The same things were measured in two ways. Each way mixes the same 9 hidden numbers, adds some noise and spreads widely along 5 directions of its own, which tell nothing about the thing.
Some things both ways: the first way, then the second way.
[-36.4  -7.3  -0.9 -20.1  37.3 -46.9  54.2  47.8  15.0  47.2  17.6  23.8
  65.8  29.5 -10.8  -7.2  20.4]
[ -0.8 -43.4 -14.0  21.5 -35.7  13.1  19.0 -24.4  -9.3   2.2  -2.8  19.3
  26.4 -16.6  13.3  19.8   1.8 -29.5   7.0 -33.9]

[ 27.0   8.3 -23.2  -1.1  18.9  11.3  23.2   9.6  -3.1   0.1 -10.6 -13.4
 -14.9  -6.7   8.9   8.9  16.7]
[ 18.6   9.7   9.6 -32.3  17.5 -12.3  32.8 -29.7  15.3  -6.4   9.5 -25.3
  -9.1  10.8 -16.2 -36.2  27.7 -30.1  10.0  -5.8]

[  2.2 -17.1   2.0 -15.2  56.5 -46.7  17.9  -5.7   7.0   9.2  10.8  16.5
  49.8  42.6 -46.9 -13.6  13.3]
[ 32.8 -24.2 -21.1  -8.7  -9.6  25.3  -5.7  28.5  19.7  -8.2  20.6  24.8
  -4.3  11.3  -7.4  -8.3  20.3  -1.5 -10.3  19.1]

[ 19.5  50.6  32.6 -55.1  41.1  19.3 -29.9 -29.9   3.5 -15.3 -24.2  32.7
  38.5 -30.0 -25.8 -28.9   2.5]
[-10.1  -0.8  -4.3   7.5 -10.4  11.7   4.5  -9.1  16.6  11.6   8.3  12.4
 -22.7  13.9  32.8  22.5 -15.6  30.9  -4.5  28.7]

[ 23.9  -8.2 -22.4 -45.8  31.1  -1.7 -15.8 -13.9  30.4   9.2  -2.7 -10.3
 -13.3 -17.0 -41.9   0.6  34.0]
[ 29.9   4.7  13.2 -15.3   5.0  44.1 -22.6  -3.5  -6.4  26.9   3.8   8.2
  10.4 -25.6 -14.0  38.6 -14.5   7.4 -17.5  -6.7]

[ -2.6  62.4 -21.9 -16.6 -13.3 -25.4  14.7   5.3 -14.6  18.5 -30.6 -10.6
   6.8 -19.3  10.9   8.2  14.8]
[-11.3  28.7  17.6 -22.0  50.4   0.7 -39.4 -13.7 -32.0  45.7  13.6  12.6
   7.6  -5.9 -24.5  21.9  12.7  29.3 -11.6 -26.4]

[-20.4  34.9  -6.3  -5.9  -6.0 -12.6 -20.9  -9.5  15.0  -4.2 -11.9 -18.8
  13.6  15.1  -6.0 -13.9  -9.3]
[  2.6 -40.1  29.2 -15.0   3.0  11.1  -0.3  -2.1  16.3   3.3  14.1  11.1
 -35.3 -15.9  -3.1  28.6  16.2  25.2  -8.3  18.0]

[  7.5  -2.2  -6.7  -0.8  -0.6 -11.6 -46.0 -56.3  16.0 -26.0 -11.8   2.9
 -16.5   4.9 -28.3   0.8  -7.1]
[ 28.6 -18.1  18.3 -37.2  -1.4  -7.2   3.5  14.5   4.1 -11.5 -18.4 -30.0
 -18.2  12.6 -34.8   2.5  25.2  18.1   9.0  31.9]

[ 12.7  14.1 -12.3   6.1 -19.0  -1.5  38.4  -6.0  -8.5  -6.4 -10.6 -31.6
  -2.5 -16.7   7.3  36.6  -1.0]
[  2.7  54.8  -4.3 -39.7  42.8 -15.4 -13.8  -3.2 -10.6  23.2  20.9   7.2
   5.5   8.8  -4.3 -28.6  13.3  -3.4   4.6   1.4]

[-21.5  16.3   2.5  13.9  14.5 -55.6  23.0  26.3 -14.3  35.9 -16.8 -19.6
  14.6  50.1   5.9  11.9  -9.3]
[  3.9 -37.9  34.5 -23.2 -15.9 -19.3   7.3  -1.0  12.6 -11.1   3.4  -9.0
 -32.4   2.2  -4.3   3.4  36.5  -8.0  13.5  22.4]

[ 22.1 -60.7   7.3   5.5  30.8  25.6  54.8  63.5  -1.0  12.7  21.4   8.4
   8.7  13.8  28.8  11.1   0.3]
[  0.5   0.9 -30.8   8.9   8.0 -39.6  46.7  -1.0  19.5 -10.4   4.2 -26.7
 -35.4  55.3 -11.0 -39.9  21.4  23.2  21.4  33.8]

[-31.1  -3.9  11.6  -5.1   2.7 -36.0 -33.7  -5.6  21.3  13.5  -9.2  22.7
  18.2  29.1  -4.3  -0.8 -18.1]
[  1.1 -49.3  35.5  -1.1 -45.0 -19.1   6.3  -7.8   3.3  -3.6  -9.1 -18.4
  -9.7   0.7  -2.9  13.1  37.8 -22.9  11.9  10.7]

[-42.4  19.6 -11.5 -12.1  12.9  -7.5  30.3  13.1  31.6 -20.6 -20.0   6.5
  -5.3  35.1  37.1  -3.0   3.5]
[-27.1 -22.5 -12.4  33.6  20.3   6.0 -26.7  23.4   2.1  21.7  -4.8  20.2
  19.5 -21.7 -14.1  23.9 -12.7  20.8 -18.6  13.9]

[ 19.0   2.9   6.4  -5.5 -31.4 -14.9 -11.2 -50.4 -19.8 -12.0   1.8 -10.7
  20.5 -37.1 -20.9  14.5  -0.7]
[-14.2  -0.7  -5.6 -19.9 -21.9  18.7   4.8 -12.0  -7.1 -35.3 -13.6  -0.3
   6.4   8.1  37.1  11.0 -15.9 -21.7  15.0  -2.1]

[ 38.2  13.2 -11.5 -20.3   5.2  52.1  -8.8  -7.9   7.7 -40.7 -12.4 -28.0
 -30.0 -18.7   0.3  -7.9   1.4]
[ -0.1   2.6 -12.1  -7.9  14.7  19.8  24.6 -19.0  25.9 -18.2  -5.6 -20.5
 -11.7  11.5  -0.8  -3.1 -14.6   9.4  -4.7  21.8]

[-24.2  67.1 -22.0   9.9  -7.6  -1.2  21.9 -19.0  -0.3 -20.0 -13.9  -2.7
  24.2   0.0   7.7 -10.2   0.4]
[-12.5  36.8 -28.9  11.9  34.5  -7.1 -24.3   7.8 -16.7  12.4  10.7  26.2
  25.8  21.7   8.8 -22.8  -6.2  17.5 -17.6 -32.7]

[-27.2  -0.5 -15.5  -1.8  -4.6  22.2  30.0   4.9  56.0 -11.7  -6.7 -36.2
 -24.5  -3.2  40.4  25.5   6.5]
[-23.3  11.3  12.2  27.3 -24.9  -4.5 -12.4  11.1  23.6   3.6  -9.0  22.1
   9.8   3.0  68.9  -0.6 -40.3 -25.3  -1.7   7.2]

[-28.8 -30.4  23.8  -6.5  30.6 -53.0  64.4  26.7  -8.7  88.9  20.3 -39.0
  26.5  12.9 -22.4  23.4  26.7]
[ 30.4  30.5 -11.5  19.4 -46.1 -24.6   3.1  41.6 -12.0 -24.3 -35.5   2.3
   9.4  31.5  53.1 -24.9 -40.4   4.3  17.4 -22.4]

[  2.1 -29.6  22.0 -26.8 -20.8  57.9 -25.6  54.4  12.8   0.5  12.4 -46.6
 -34.4   5.5  -3.9   5.5 -43.6]
[ -8.5  30.4 -12.2  23.4  10.5   9.5 -14.7   9.8  -4.7  38.7  34.6  11.2
 -29.1 -13.3 -12.0  16.3 -10.4  54.5 -24.1  21.0]

[  5.0   1.2 -12.3 -28.1  37.3  -5.1  58.0  43.2   8.9  42.1   8.3 -30.0
  17.2  -0.3  -3.8   9.4  34.1]
[  6.0  49.1 -17.2  13.9  26.7  26.2   3.2 -20.8 -20.9  24.6 -13.5 -13.7
  23.3 -18.3 -11.0  19.6 -49.6  34.8 -19.6 -21.0]

[ 16.5 -52.6   0.6  14.2 -19.4 -16.5  52.9  10.6 -26.3  18.6  27.9   0.7
  27.2 -26.9  30.6  27.2  21.2]
[-35.4  24.3 -23.0  18.6   1.1  -9.1  -3.9   8.9 -10.3 -22.6  -9.6   3.7
   2.0  27.5  33.3 -12.8 -24.5  -1.0  12.9  -7.4]

[ -2.8  47.8  10.8   7.6  -8.2  27.8   5.9   0.1 -27.9 -32.8 -20.3  -5.6
 -14.7  14.4  28.8  -3.6 -33.0]
[-29.9  30.3 -27.2  28.3 -19.3 -14.7  -3.3  14.9   4.6 -15.0  28.8  28.1
  -7.2  23.9  50.8 -41.3  -8.6 -28.4   7.6  -7.6]

[ 20.5  10.1  21.1 -64.1  11.5   9.3   1.0   8.9 -14.8  41.7  -8.1 -23.1
   3.4 -53.6 -43.8  -3.3  23.0]
[ 34.6  29.4 -16.9 -23.5  35.3   0.0   6.5   8.1 -16.5  17.4  -5.0  -5.5
 -12.8  23.7 -24.6   2.0  -2.8  61.9   1.1  -2.7]

[-26.0  47.2 -19.5 -13.5 -19.5   7.3 -52.2 -11.7  21.3 -23.7 -28.7  -8.0
 -34.8  22.5  10.7 -18.4 -17.1]
[-16.0 -14.2  10.8  32.0 -11.0  14.5 -30.3   5.0 -14.4   0.9 -19.0 -12.5
  17.8  -2.5 -10.3  35.9 -11.1  18.8 -22.1 -12.9]

[-15.9 -10.8  19.6   1.1  10.2  -0.8  31.7 -10.7 -17.3  34.3   0.7  -1.0
 -25.3 -15.1   0.3  19.2  10.6]
[ -2.4  65.4  -9.8  29.2  -0.9 -36.5 -36.3  45.8 -44.5  27.0 -12.4  21.9
  24.6 -12.5  16.5 -16.5 -39.8  22.8  -0.5 -31.8]

[-16.2  20.5   4.6  -7.8  19.1  29.5  30.7  -3.9  14.5  -0.5   0.1 -13.7
  -4.8 -10.7 -38.1   3.5  -5.5]
[ 11.4  -6.4 -27.3   0.6 -29.6 -11.1  25.8  -4.6  -1.1 -16.2 -18.5  17.6
  27.3  20.3  43.8 -18.9 -12.1 -15.7  17.4 -15.5]

Other things, the second way, with their names:
(10): [  4.2  13.9  11.8 -21.0   0.8  -6.0  16.2 -22.0  12.1  14.7  14.5   1.2
   4.1 -14.3   9.5 -18.7  11.0 -37.3   9.6  10.6]
(371): [-24.3   2.0   4.5  50.9 -18.1 -15.2  -2.3  -4.5 -10.5 -15.5 -40.3 -35.0
  33.2   1.0  -2.1  -2.1 -21.7 -11.4 -11.3 -22.6]
(244): [-12.0  -7.2  29.1  16.7   2.7  23.4 -16.1 -25.5  11.6   2.4  17.4  11.6
  15.4 -43.3   5.1   2.0  -2.3 -46.6 -30.9 -41.4]
(197): [ 13.6 -34.4  20.6  16.2 -36.4 -18.4  37.2  -9.4  17.7 -38.4 -40.3 -53.8
 -19.0  25.0  -3.8   0.5   1.4   7.6   8.1   9.7]
(196): [ 13.4  10.0  36.2 -22.0  35.4  -4.6   2.6 -24.5   2.9  22.7  -7.7 -28.9
  -0.7 -26.6 -34.5   5.6   5.2   3.7  -9.9  -5.4]
(16): [ -5.4  33.0 -35.9 -16.3   7.5   6.3  33.9 -45.2 -22.1  -1.9 -32.0 -40.7
  46.1   0.1 -16.0  -3.0 -16.7 -20.3  18.8   5.0]
(167): [ 27.2 -20.3  20.2  -0.6 -12.9  27.7   6.9 -10.8  28.5  -1.9  29.3   0.4
 -35.4  -2.1  -8.8   6.3  15.9  -6.0 -18.3  -4.5]
(110): [ -5.1  -8.0  -3.4 -18.6  -4.8  27.3  -3.3  -2.4   3.6   3.2  30.1  37.7
 -36.2   2.6  34.1  26.5  -5.2  23.9   6.0  15.0]
(380): [  4.1  27.2 -16.0   0.1  15.7  -2.4  -6.7  10.0 -17.7  22.9  -9.9 -12.2
   3.5  18.3 -15.3  12.4 -13.6  33.9   5.2  13.8]
(154): [  5.9  37.4 -13.5 -23.7  -5.2 -21.3  10.2  -8.6  -2.8 -44.7 -14.1 -33.8
  18.1  59.3  11.7 -57.0  16.9 -30.3  14.3 -14.1]
(373): [  9.3  14.4  15.2  -2.7  -2.0 -37.6  39.6 -19.9  13.0  -4.4  -7.0 -53.5
 -45.8  35.6 -14.0 -20.8  16.3  33.8  11.1  30.2]
(321): [ -0.7  22.4   5.7  -7.9  11.1   3.3  26.9  -7.8   4.3  -9.1   6.2 -30.5
 -34.2 -27.6 -24.1  -1.1 -17.2  15.5   5.2  23.9]
(226): [ -0.9   4.6  16.2   0.8 -25.5  19.9 -23.3   8.4 -11.9 -21.5 -26.4 -14.1
  17.0   3.6  16.9  24.5 -24.9 -11.4  -3.3 -11.4]
(214): [ 19.0 -44.0  24.1   2.7 -22.0 -32.9   7.5   6.0 -24.7  12.5 -53.9 -39.4
  13.7   0.7 -40.8  32.0  16.8  24.0  17.7  13.3]
(296): [ 15.3  16.5 -23.8  -8.3  30.6 -31.3  -6.5  27.2 -10.3  21.0  19.1  17.0
  -5.1  10.3 -35.7 -33.8  32.1  30.4   0.2   6.0]
(3): [-29.2  44.5 -27.0   7.5  37.8 -10.6 -19.8  -7.6 -25.2   7.2   6.0 -21.5
  18.5  24.5 -33.0 -21.8  16.4  15.3 -13.1  -6.0]
(267): [ 13.1 -43.4  19.0  -9.7 -66.2 -12.1  39.4 -15.2  14.3 -40.3 -18.2  -5.1
 -20.2  18.1  52.4  -0.6   4.4 -27.6  29.9   1.4]
(145): [-23.9   0.1 -41.1  19.5  15.2   2.3  19.8 -26.4 -11.9  -5.6   1.1  -2.5
  18.7  11.3 -11.5  -5.5   1.4  16.3  -4.8 -18.7]
(239): [ 23.9  12.4 -10.6 -21.9  15.5   0.7 -15.4  34.5  -1.0 -15.3  -1.3   9.9
 -21.9  51.6  10.1  -3.3  -2.7  53.6  -0.8   0.2]
(286): [ -3.3 -14.7 -13.5  11.8 -18.1  29.7  -6.3   9.7   3.3 -28.7 -14.3  32.6
  13.6   4.5  52.1  18.5 -35.4   4.7  -8.9 -24.2]
(208): [ 17.8 -15.8  36.9 -20.8 -25.3   2.9  18.8 -25.1  31.1 -28.7   4.0 -43.7
 -15.4  10.1 -10.4 -23.3  34.3 -67.8   6.1   8.9]
(165): [ -8.1  16.1 -19.9 -18.3   1.9   7.4  26.8 -40.6  -8.7 -32.2 -30.0 -53.3
  26.7  32.8 -11.5 -11.1   1.7 -17.5  10.4   3.3]
(77): [-10.1 -23.9 -19.2  12.1  -0.2  21.1  26.1 -29.9   2.7  -2.8  15.0   7.8
   1.9 -15.2  -5.1   9.2  -1.4 -23.3   6.5 -18.8]
(140): [ 22.2  -2.8   4.0 -27.0  30.1   5.7   4.5   3.2  22.9  10.1   0.9 -18.4
  -8.3   4.3 -36.3  -2.9  15.9   8.8  -3.8  34.8]
(138): [ 18.1 -27.1   1.6   3.1 -25.6  29.7  11.8  -0.7  17.7 -53.4 -54.4 -42.4
  13.4  34.8  11.2  17.0 -26.4  -3.1  -1.9   1.3]
(112): [ 19.9 -43.2 -15.0  23.7 -34.9   0.9  -4.6  45.9  22.9 -35.1   3.6  58.7
   9.5   9.1  45.7 -23.3  -5.4 -29.5   0.2 -31.6]
(15): [ -4.0  26.3   7.6  14.1   7.9  -5.6 -27.5   3.1  -7.1  29.7   3.9  10.6
  20.8   0.7   8.1  -2.2  -5.5   2.4 -15.2 -10.7]
(42): [ 22.4  18.7   4.4 -35.5  30.2  -2.0 -34.4   6.7 -25.7  50.7  23.6  33.6
  -0.3   4.5 -10.8  16.4  23.7  37.7  -0.9  -6.0]
(337): [  7.2  -8.5  10.0 -27.1   8.2  -8.4  28.0 -24.8   0.5  23.3   9.6  25.6
  -7.3 -38.6  14.1   5.0   0.2  -0.3  14.0   0.3]

Some of these things the first way, each followed by its name:
[-14.4  12.8  12.5 -23.9  -2.1 -18.2  11.8 -17.6  19.1  -2.4  -7.3  -8.7
  31.0  -5.6   8.3  18.5   0.1]
(10)
[-27.0 -20.6 -19.9  24.7 -39.7   7.7  31.1  24.0  15.7 -18.2  36.8  -6.0
  45.5   8.9  19.4   2.5 -16.8]
(145)
[-18.9  38.7   9.4  -4.1 -25.8 -50.5  25.8  28.3 -37.6  11.2 -16.0 -11.4
  42.8  32.5  32.9   8.5 -22.8]
(3)
[ -3.1   0.6  31.6 -30.9 -24.3  19.9 -35.0  25.8   7.8  15.0  -4.0 -30.8
   3.1 -12.7  18.0   2.8 -25.9]
(373)
[-12.6  -3.4   0.1  19.4  -1.1   6.4  -7.1  -8.4  17.7   6.5   7.9 -19.9
   1.1   8.6 -25.1   5.0 -14.6]
(267)
[-28.8  25.9   9.0 -31.8 -22.1   0.5 -23.0 -11.2  32.8   1.8 -17.3 -17.9
   4.9 -16.8   4.4   3.9  -8.0]
(15)
[-31.6  24.9 -30.6  -6.2   7.0 -16.7  71.0  72.4   4.8  17.2  -1.3 -26.2
  13.3  47.3  35.1   5.5   3.4]
(77)
[-15.4  20.1  -3.6 -11.8 -46.7  15.7  18.3  43.9   2.5  14.0   0.9 -85.2
  -8.9  -2.4 -10.2  24.7 -32.5]
(110)
[ 36.9  14.4  -2.8  12.1 -19.3  -3.9 -18.5 -43.4 -34.8 -19.3  -8.6  -6.7
   0.6 -23.7 -14.8   7.9  -5.6]
(154)
[ 34.9  -3.3 -51.0   8.2  40.1   0.2 -23.2 -66.6  38.2 -44.8   2.2  20.0
  -8.8   2.4 -21.1 -19.3  44.5]
(138)
[ 10.1 -29.0 -15.0 -17.3  -0.2 -18.4   9.6   0.2  26.2  29.8   7.9 -16.4
   8.4 -31.9  15.0  14.8  41.3]
(196)
[-17.7  56.6   7.1 -18.1   6.3  33.0  11.2 -22.6  12.5 -13.9 -20.5 -10.7
  -2.6 -28.4 -17.5  -3.0  -7.4]
(337)
[-44.5   1.7  10.1 -37.2  -0.6 -13.6 -38.4 -22.9  44.2  11.1 -23.5  26.6
 -22.6  -2.0  -8.4   0.1  -1.3]
(214)
[  5.3   9.7 -17.9 -24.2  11.1  10.2 -36.6  25.7  22.4   5.8  -2.5 -31.9
 -13.5  24.2  -9.8 -22.4  -0.6]
(167)
